The rows come from 5 hidden closed curves, with some noise, and rows from the same curve form a group. Each curve winds through 8 dimensions. The rows are also pushed far along 4 directions, which tell nothing about the answers.
(in the rows, 128 means zero)
Known rows, each followed by its group:
[128 132  82 136 128 125 114 172 154 142 164 175 192  99 147 163 176  77
 155 175 164 101]  Pefi
[186 145 124  98 164 173  30 127 108 136  35  78  77 150  80  71 130  80
 139 141 127 170]  kilot
[146 130 112 131  79 112 161 133 145 125 122 171  93  93 160  90 102 104
 122 141  50 141]  nemu
[ 80 132  94 136 111 107 156 164 149 107 175 172 197  78 152 150 145  95
 127 131 149  78]  zufe
[136 130 153 112 112 142 101 116 134 139 116 142 105 132 114 131 108 109
 124 143 105 145]  nemu
[127 122 142 143 133 119 164 126 100 140 195 139 131 145 130 118 141 138
  96 116 123 156]  doko
[180 149 106  99  76 138 137 150 128 153 126 178  87  60 155  88 122 127
 140 180  66 132]  doko
[127 118 117 153 165 141 156 142 122 135 161 122 174 113 146 134 151 101
 129 128 152 107]  doko
[110 102 131 177 112 146 161 109 131 139 163 133 160 129 120 140 129 169
 145  98 155 112]  zufe
[119 107 136 175 126 108 151 128 102 122 181 141 131 160 121 123 132 156
 117  87 122 164]  nemu
[126 132 107 132 127 125 139 140 145 113 121 152 147 100 136 115 101  96
 144 144  95 129]  nemu
[146 115 151 128  73 116 204 111 122 138 174 151  88 123 146 110 106 160
 104 114  70 136]  kilot
[136 118 120 121 130 115 107 156 125 120 110 102 135 131 129 145 144 123
 141 120 139  94]  kilot
[147  74 143 123  93  75 142 145 142  96 161 154 111 183 138 165 132 144
  92 112 109 156]  nemu
[146 109 132 130 132 141 133 105 154 133  92 100 119 153 125 125 117 114
 116 132 124 130]  nemu
[125 146 128 129 154 144 135 131 106 136 149 128 140 114 121 103 129 112
 127 134 128 141]  doko
[113 134 157 144 121 144 161 105 102 153 153 107 117 121 124 120 125 150
 128  93 126  99]  Pefi
[108  93 152 156 125 110 176 125 114 113 176 125 149 145 113 130 102 196
 141  99 117 161]  doko
[119 158 103 135 201 159  93 123 115 118  99  94 164 135 101 101 126  92
 136 125 165 135]  kilot
[105 113  97 161 124 138 173 142 165 121 169 179 197  81 156 136 145  90
 147 150 145 113]  Pefi
[107 130 138 114 189 129 126 141 122 112 151 114 182 139 112 145 127 116
 150 145 157 147]  doko
[110 142 151 133 107 151 132 102 108 146  90  99  87  85 131  92 101 169
 117 109 103 104]  zufe
[126 113 119 125 143 105 129 132 147 115 119 112 139 160 142 160 155 135
 119 128 163 119]  kilot
[ 86 112 112 169 177 121 124 134 128 102 169 119 200 167 117 153 160  86
  92  88 196 120]  nemu
[130 128 126 109 151 131 125 149 140 109 105 125 137  95 152 133 137  96
 151 145 131 111]  kilot
[156 136 141 140 153 151 109 118 105 151 108  99 102 143 119 115 130 113
 136 120 121 128]  zufe
[123 126 126 133  99 129 137 140 119 132 141 147 119  87 135  96 134 140
 134 133 110 139]  kilot
[160 138 125  95 100 121 162 139 137 136 116 153  88  80 163  93 114 110
 142 170  60 141]  doko
[ 94 102 139 150 122  92 199 122 112 103 191 127 139 144 149 133 143 195
  84  79 148 136]  zufe
[135 153 117 131 127 152 156 104 119 137 101 116  97  92 138  67 106 131
 123 122  96 129]  kilot
[101 151 161 120 194 152 124 106  89 128 119  81 134 125 116 128 108 163
 131 111 152 121]  zufe
[ 76 136 140 128 230 149 101 144  92  99 162  90 212 140 100 158 145 112
 129 104 212 116]  Pefi
[ 95 143 136 120 131 149 151 128 119 137 157 139 155  74 143 128 136 150
 128 138 152 102]  Pefi
[145 135  95 160 122 125  95 144 126 131 119 154 124 125 127 105 147  93
 143 131 117 150]  nemu
[141 123 113 136  88 108 162 144 119 107 132 150  99  93 156 100 118 145
 123 105  83 116]  doko
[122 108 157 118 125  85 161 131 108  91 171 135 107 164 140 145 119 148
  81  90 105 148]  nemu
[140 113  70 133  94 124 150 175 171 111 129 177 168  57 168 131 156 102
 174 163 129  92]  kilot
[107 144 141 154 152 131 131 104 102 145 148 121 126 145 122 120 138 147
 119 112 144 147]  nemu
[127 113 135 163 125 138 124 124 113 147 140 106 128 145 112 114 138 113
 113  99 129 122]  zufe
[144 113  84 116  66 105 176 151 181 109 132 179 134  82 168 121 125 103
 129 155  91 107]  nemu
[ 67 131 125 155 166 135 182 146 123 130 192 129 218  79 146 150 139 130
 150 128 164  84]  zufe
[124 131 131 114 107  94 113 145 120 139 153 143 112 139 146 152 164 131
  97 135 135 125]  zufe
[ 73 112 178 138 211 152 115 115 109  94 144  71 193 174  76 169 107 116
 152  75 190 115]  Pefi
[129 188 110  99 184 202  84 134 107 124  49 102 142  31 117  79  82  95
 179 149 123  85]  doko
[118 142 124 108 106 121 155 137 129 131 150 160 126  77 160 124 129 148
 114 152 116 119]  doko
[107 146 173 113 163 138  78  87  98 133 102  80  93 186  82 115 118 143
 100 105 147 174]  Pefi
[148 106 110 121 126  99  95 144 161 105  98 141 122 164 130 143 143  95
 130 150 124 163]  Pefi
[102 152 128 125 169 139  89 143 108 103 117 137 153 100 119 134 116 119
 157 123 142 122]  nemu
[138 129 161 129 140 137 131 109 105 128 125 115 103 149 122 150 100 167
 134 102 117 119]  zufe
[126 119 126 155  94 133 148 114 140 155 138 147 126 117 132 117 133 157
 140 140 119 142]  zufe
[145  94 180 114 150 139 138 108 118 120 112  84 101 164 115 141 105 163
 131 111 122 147]  kilot
[103 131 105 131 158 113  92 163 143  93 127 134 180 134 123 155 158  44
 161 120 164 104]  Pefi
[122 142 132 109 155 163 134 108 139 119  93 101 139 111 107 102  82 108
 134 134 117 126]  nemu
[116 147 139  99 136 133 119 127 127 124 149 143 139 128 120 147 127 119
 125 139 144 127]  zufe
[115  84 109 167 164 114 133 136 150 111 165 116 199 193 115 173 163  96
 108 105 190 125]  nemu
[191 128  55  90 114  85  33 191 174 100  52 159 110 149 139 124 180  23
 154 189 119 160]  doko
[184 104  86 146 119 101 120 156 150 136 144 161 128 168 147 137 171  65
 113 152 117 155]  Pefi
[143 111 102 109 108  78 118 152 141 107 143 145 120 172 143 148 177 135
  90 132 157 150]  kilot
[135 133 121  94 147 122 100 142 141 100  87 131 117 116 142 120 125 103
 125 154 119 149]  Pefi
[181 150 103  92 130 147  88 153 151 128  31 122  93  77 149 110 105  70
 181 176  73  99]  Pefi
[135 136 109 143 165 127 119 150 129 133 116 129 156 115 144 149 133 117
 167 150 130 112]  zufe
[119 123 152 101 143 120 120 114 131 121  98  95 111 146 129 145 120 163
 121 131 140 132]  kilot
[144 148 116 129 198 148  67 120 120 124  81 107 139 165  96 124 117 111
 155 144 147 171]  zufe
[101 117 165 162  71 102 206 102 108 141 180 140  83 122 152 101 119 162
 100  82  77 132]  Pefi
[138 133 156 108  81 121 168  88 147 160 107 124  63 123 160 125 117 150
 108 143  89 118]  kilot
[114 113 156 122 121 139 148 112 121 120 157 118 131 138 121 143 129 151
 112 100 154 113]  nemu
[153 168 106  78  78 134 132 122 147 137  84 163  69  65 166  80 130 106
 121 175  86 128]  kilot
[163 149  67 118 114 140  86 145 157 137  77 146 117 103 141  96 174  66
 140 166 144 124]  kilot
[149 102 119 116  86  81 115 171 135 138 174 152 123 160 146 163 194  90
  94 140 137 122]  zufe
[ 57 141 168 139 224 191 132  90 103 132 125  62 197 103  92 124 100 179
 155 120 197 127]  doko
[146  80 181 161  91 118 162 100 115 155 161 123  84 174 123 132 112 191
  96 104  91 169]  doko
[132 128 187  92 144 136 120  81 117 118  68  77  60 161 108 114  69 186
 110 115  94 168]  Pefi
[113 110 144 129 185 111 138 155  98 103 198 125 184 162 114 172 126 148
 116 110 157 138]  doko
[147 123 114 126 110 134 132 134 137 113  77 116  98  94 132  84 111 136
 163 126  96 132]  doko
[125 167 114 113 122 140  95 118 131 138  85 134  94 101 134  81 137  83
 120 149 115 141]  Pefi

New rows. What belongs after each?
[128 137 135 118 207 165  77 136 127 116  66  73 168 128  96 155  93 108
 193 135 152  96]  Pefi
[118 113 115 184 145 163 150 120 128 149 112 101 159  93 130 109 124 152
 171 119 139 107]  zufe
[118 119 173 119 188 131 109 123  88 117 156  80 142 189  94 160 130 133
 104  87 168 131]  zufe
[133  91 144 152 149 100 156 121 134 127 186 126 151 210 123 173 151 120
 106 110 150 153]  kilot
[179 106 180  95 139 118 121 113  90 134 112  73  48 189 121 117 133 160
  91 107 106 165]  zufe
[105  88 132 151 164 115 159 145 116  98 172  95 180 156 122 147 147 138
 110  84 173 117]  zufe
[ 94 172  98 144 145 140 100 141 137 132  94 133 156  80 131 109 128  65
 175 142 127  98]  Pefi
[104 119 140 170 126 123 162 118 107 129 165 134 133 125 135 121 113 158
 105  93 113 131]  doko
[ 97 131 162 126 126 130 165  94 136 147 134 113 123 123 143 144 116 158
 123 130 130 113]  kilot
[133 103 125 148 134 125 124 136 146 109  99 118 134 136 128 129 118 104
 159 118 117 130]  Pefi
[109 105 142 161 149 131 137 151 108 132 169 120 170 117 125 142 143 134
 151 111 144 117]  Pefi
[124 129 151 124 121 168 140 106 142 156 117 127 126  91 134 127 129 117
 158 152 135 111]  kilot
[131 126 148 108  95 105 149 122 115 142 179 151 100 140 144 137 157 155
  79 132 132 145]  Pefi
[131 125 129 155 156 152  89 108 118 130 108 106 135 170  93 136 130 144
 137 104 168 140]  zufe
[130 138 131  90 157 137  84 148 119 113 110 126 126 110 129 119 145 103
 117 153 145 148]  Pefi
[158 145 126 118  84 137 110 115 129 149  70 139  53  90 158 101 135 148
 139 146  95 125]  nemu
[120 114 150 101 146 118  93 112 137  94 103 105 111 187 103 139 136 113
 104 110 160 163]  Pefi
[123 159 133 119 184 229  69 117 122 144  47  81 155  53  95  94 108  85
 198 152 161  89]  Pefi
[129 129 127 119 117 141  93 133 132 125 120 145 134 123 104 130 124 134
 153 142 138 146]  nemu
[159 135 158 114  73 127 187  85 115 164 121 130  34 110 160  85  97 198
  83 136  52 151]  Pefi
[126 177 115 101 196 152  75 133 110 127  75 100 134 107 126 120 128 103
 150 151 150 118]  zufe
[124 132 131 144 117 159 121 121 130 151 122 122 132 105 121 117 141 109
 152 127 142 108]  Pefi
[105 151 106 145 139 114 103 144 128 126 127 140 146 126 128 122 149  69
 143 127 131 125]  Pefi
[140 107 123 167 109 125 157 133 134 148 125 124 115 113 155 114 141 108
 143 122  98 114]  kilot
[164 130  96 145  81 128 144 131 136 138 106 152  84  97 153  82 139 116
 136 131  86 130]  nemu
[118  93 130 132  87  78 134 139 135  98 152 146 103 162 144 132 175 134
  91 102 141 158]  Pefi
[134 111 206  77 144 121 117  87 111 113 108  79  66 197 103 146  88 180
  74 108 115 170]  nemu
[143  65 142 138 108  58 125 139 126 116 185 127 113 240 115 155 177 167
  62 106 148 205]  zufe
[159 131 152 102 114 151 107 120 124 159 116 125  98 124 121 130 125 132
 134 157 116 135]  Pefi
[126 119 121 126 125  88 148 139 116 109 146 126 113 142 151 118 145 140
  88 115 120 144]  zufe
[102  93 178 147 176 165 131  98 105 138 148  57 160 172  70 115 119 164
 117  99 172 169]  zufe
[135 123  98 128 130  98 152 157 154 118 167 173 159 130 165 153 164  62
 125 153 130 123]  kilot
[130 131 131 112 116 159 134 138 126 127 130 130 135  78 128 114 129 123
 152 132 134 101]  kilot
[130 136  86 163 138 150 122 133 150 149 113 133 158 103 144 114 171  66
 154 145 157 106]  kilot
[133 142 119 110 146 137  80 144 133 123 106 130 132 123 132 144 152  69
 115 140 150 104]  doko
[142 103 132 152  73  74 170 125 114 119 160 158  69 151 156 109 135 193
  95 102  82 178]  nemu
[177 147 101  97  95 112  98 152 148 130  75 169  80 101 146 110 113 106
 163 183  62 154]  nemu
[130 111 146 148  85 111 150 124 114 126 165 151 105 142 117 116 114 143
 122  96  90 151]  doko
[139 129 112 143 140 118 131 136 125 127 140 136 125 142 138 109 150  74
 110 122 118 145]  Pefi
[129  91 155 152 124 119 144 129 116 109 153 124 121 155 127 146 121 127
 106  82 118 126]  nemu
[147 121 135 102 123 129 115 131 146 111  94 133 112 125 121 126  89 117
 141 147  90 145]  nemu
[146 122 114 106 137 121  96 148 152 103  99 141 137 137 118 139 106  90
 142 154 108 146]  nemu
[134 148 100 129 109 140 106 149 132 131 117 164 132  77 145 122 148 105
 165 146 131 104]  nemu
[ 99 122 161 129 210 175  81 116 119 133 135  83 195 164  79 170 144 102
 156 127 215 123]  kilot
[109 145 113 156 130 128 148 124 128 146 146 126 154 125 133 138 139 111
 145 113 143  85]  Pefi
[ 93 106 109 167 113 132 152 157 137 133 162 123 189  85 140 133 156 106
 133 112 156  69]  zufe
[136  97  74 155 141 112 125 168 155 114 151 140 189 145 128 124 177  68
 134 143 162 145]  zufe
[143 145  87 132 154 148  85 146 134 113  58 112 133  97 119  84 124  94
 173 143 125 135]  doko
[126 129 121 144 104 159 136 129 133 149 130 140 134  82 138 110 147 102
 151 132 132 101]  Pefi
[119 132 134 122 150 117  93 115 128 133 128 123 134 176 106 148 142 150
 122 143 160 170]  nemu
[113 141 127 119 112 118 144 120 153 145 121 142 123 109 158 140 135 117
 130 158 119 110]  kilot
[131 128 142 142 182 143 108 136 112 142 117  96 151 135 118 152 121 128
 163 132 138 115]  zufe
[113 124 137 125 140 112 151 134 114 116 133 108 126 122 141 113 125 142
 107 117 117 130]  zufe
[109 137 121 127 142 118 103 134 116 112 103 113 118 122 132 109 144 127
 119 118 141 139]  Pefi
[116 109 149 151  76  95 156 134 132 135 160 148 109 133 138 138 132 129
 141 108  93 124]  Pefi
[ 94  94  93 182  74  61 211 151 156 125 204 183 150 114 211 151 213 129
  98 118 148 108]  kilot
[129 136  91 148 185 118 104 140 133 120 126 129 158 159 134 123 171  54
 118 138 159 157]  kilot
[128 143 103 135 194 154  56 145 133 134 110 118 187 146  99 164 159  76
 177 153 195 120]  nemu
[127  92  71 169  76  47 181 186 154 105 216 210 172 135 166 146 172 121
 131 138 111 154]  doko
[148 147 147  84 168 135  66 115 116 139  80  94  88 162 106 104 137 117
 105 162 135 193]  doko
[130 122 147 121 117 150 153 108 146 140 131 133 132 120 129 145 109 132
 144 138 126 109]  Pefi
[122 117 181 130 127 127 177  86 121 140 143 105  93 155 137 133 100 146
  85 103  97 133]  nemu
[121 113 139 135 121 151 148 119 146 125 140 147 141 104 133 119 121 108
 136 141 124 142]  Pefi
[ 94 119 145 159 106 118 181 116 121 155 202 155 153 119 144 157 145 183
 128 122 148 116]  zufe
[106 123 115 145 157 120 133 153 117 111 127  94 167 117 130 142 136 132
 144 100 152  84]  kilot
[155 109 117 125 147 103 116 154 121 127 164 138 143 173 114 134 155 130
 126 150 138 188]  doko
[119  77 132 135 119  96 161 139 139  87 164 128 153 165 130 160 139 159
 101  91 154 130]  nemu
[141 142 123 108 165 140 110 134 143 125 107 128 140 131 132 137 129  66
 146 157 131 129]  kilot
[145 145 111 139 115 100 107 128 116 145 132 151  87 152 148 115 172 112
 102 132 122 159]  nemu
[130 104 150 127 130 171 108 113 135 129  82  83 131 119  91 116  99 150
 151 119 139 119]  zufe
[116 133  97 157 133 135 126 146 142 137 150 159 179 103 140 153 160 103
 171 142 163  95]  nemu
[134 111 182  96  61 115 199  88 138 130 123 129  44 112 165 117  84 191
  83 119  59 126]  nemu
[163 122 106 139 150 107 124 137 120 133 128 114 119 176 136 136 150 110
 110 121 126 134]  Pefi
[ 98 118 147 133 113 133 140 126 140 126 126 124 150 100 127 155 113 158
 174 125 138  94]  Pefi
[144 172  72 136  95 129 165 146 149 161 112 175 124  37 188 100 123  91
 156 181  71  80]  Pefi
[103 136  90 148  86 113 146 154 153 109 142 180 157  77 151 123 135  81
 159 129 113  93]  doko
[110 118 169 132 150 129 159 120  94 125 175 102 135 149 123 148 124 152
 109  85 141 110]  zufe
[159  73 143 117  75  64 143 148 143  98 160 159  91 191 144 162 139 143
  81 113  95 167]  nemu
[142 131 160 117 129 152 105 125  93 134 142 126 113 131  93 125  95 154
 128 113 115 139]  doko
[121 108 128 151  95 112 145 141 136 120 136 160 126 101 158 151 131 162
 149 123 117 112]  nemu
[133 143  60 164 109 116 177 156 149 142 128 157 156  63 187 123 145 107
 162 142 110  59]  Pefi
[128 104 169 139 187 139  76  98 111 138  92  51 111 213  94 142 157 136
 112 103 182 164]  kilot
[119 121 161 142 158 194 160  82 123 151 110  91 141  97 114 114  81 182
 148 129 133 122]  Pefi
[123 127 132 135 108 133 171 121 138 120 125 145 123  85 139 104  79 133
 140 129  73 126]  nemu
[ 99 132 151 115 191 118  59 139  98 121 145  93 165 189  91 181 158 129
 107 116 199 135]  zufe
[121 161 111 103  88 119 151 134 151 118  99 165  93  57 171  95 115  73
 139 149  71 103]  Pefi
[151 142 110  89 102 116  95 143 130 107 106 148  92 124 135 110 152  98
 107 136 128 136]  nemu
[168 150 168  74 111 120  77 116  99 123  75 127  22 142 121  99  98 142
 105 133  60 183]  nemu
[117 101 142 161 117 116 170 124 120 130 147 112 124 128 133 106 109 149
 109 102  95 139]  zufe
[113 105 126 180 105 153 191 129 136 127 141 135 158  66 146 119  99 142
 172 101 103  75]  doko
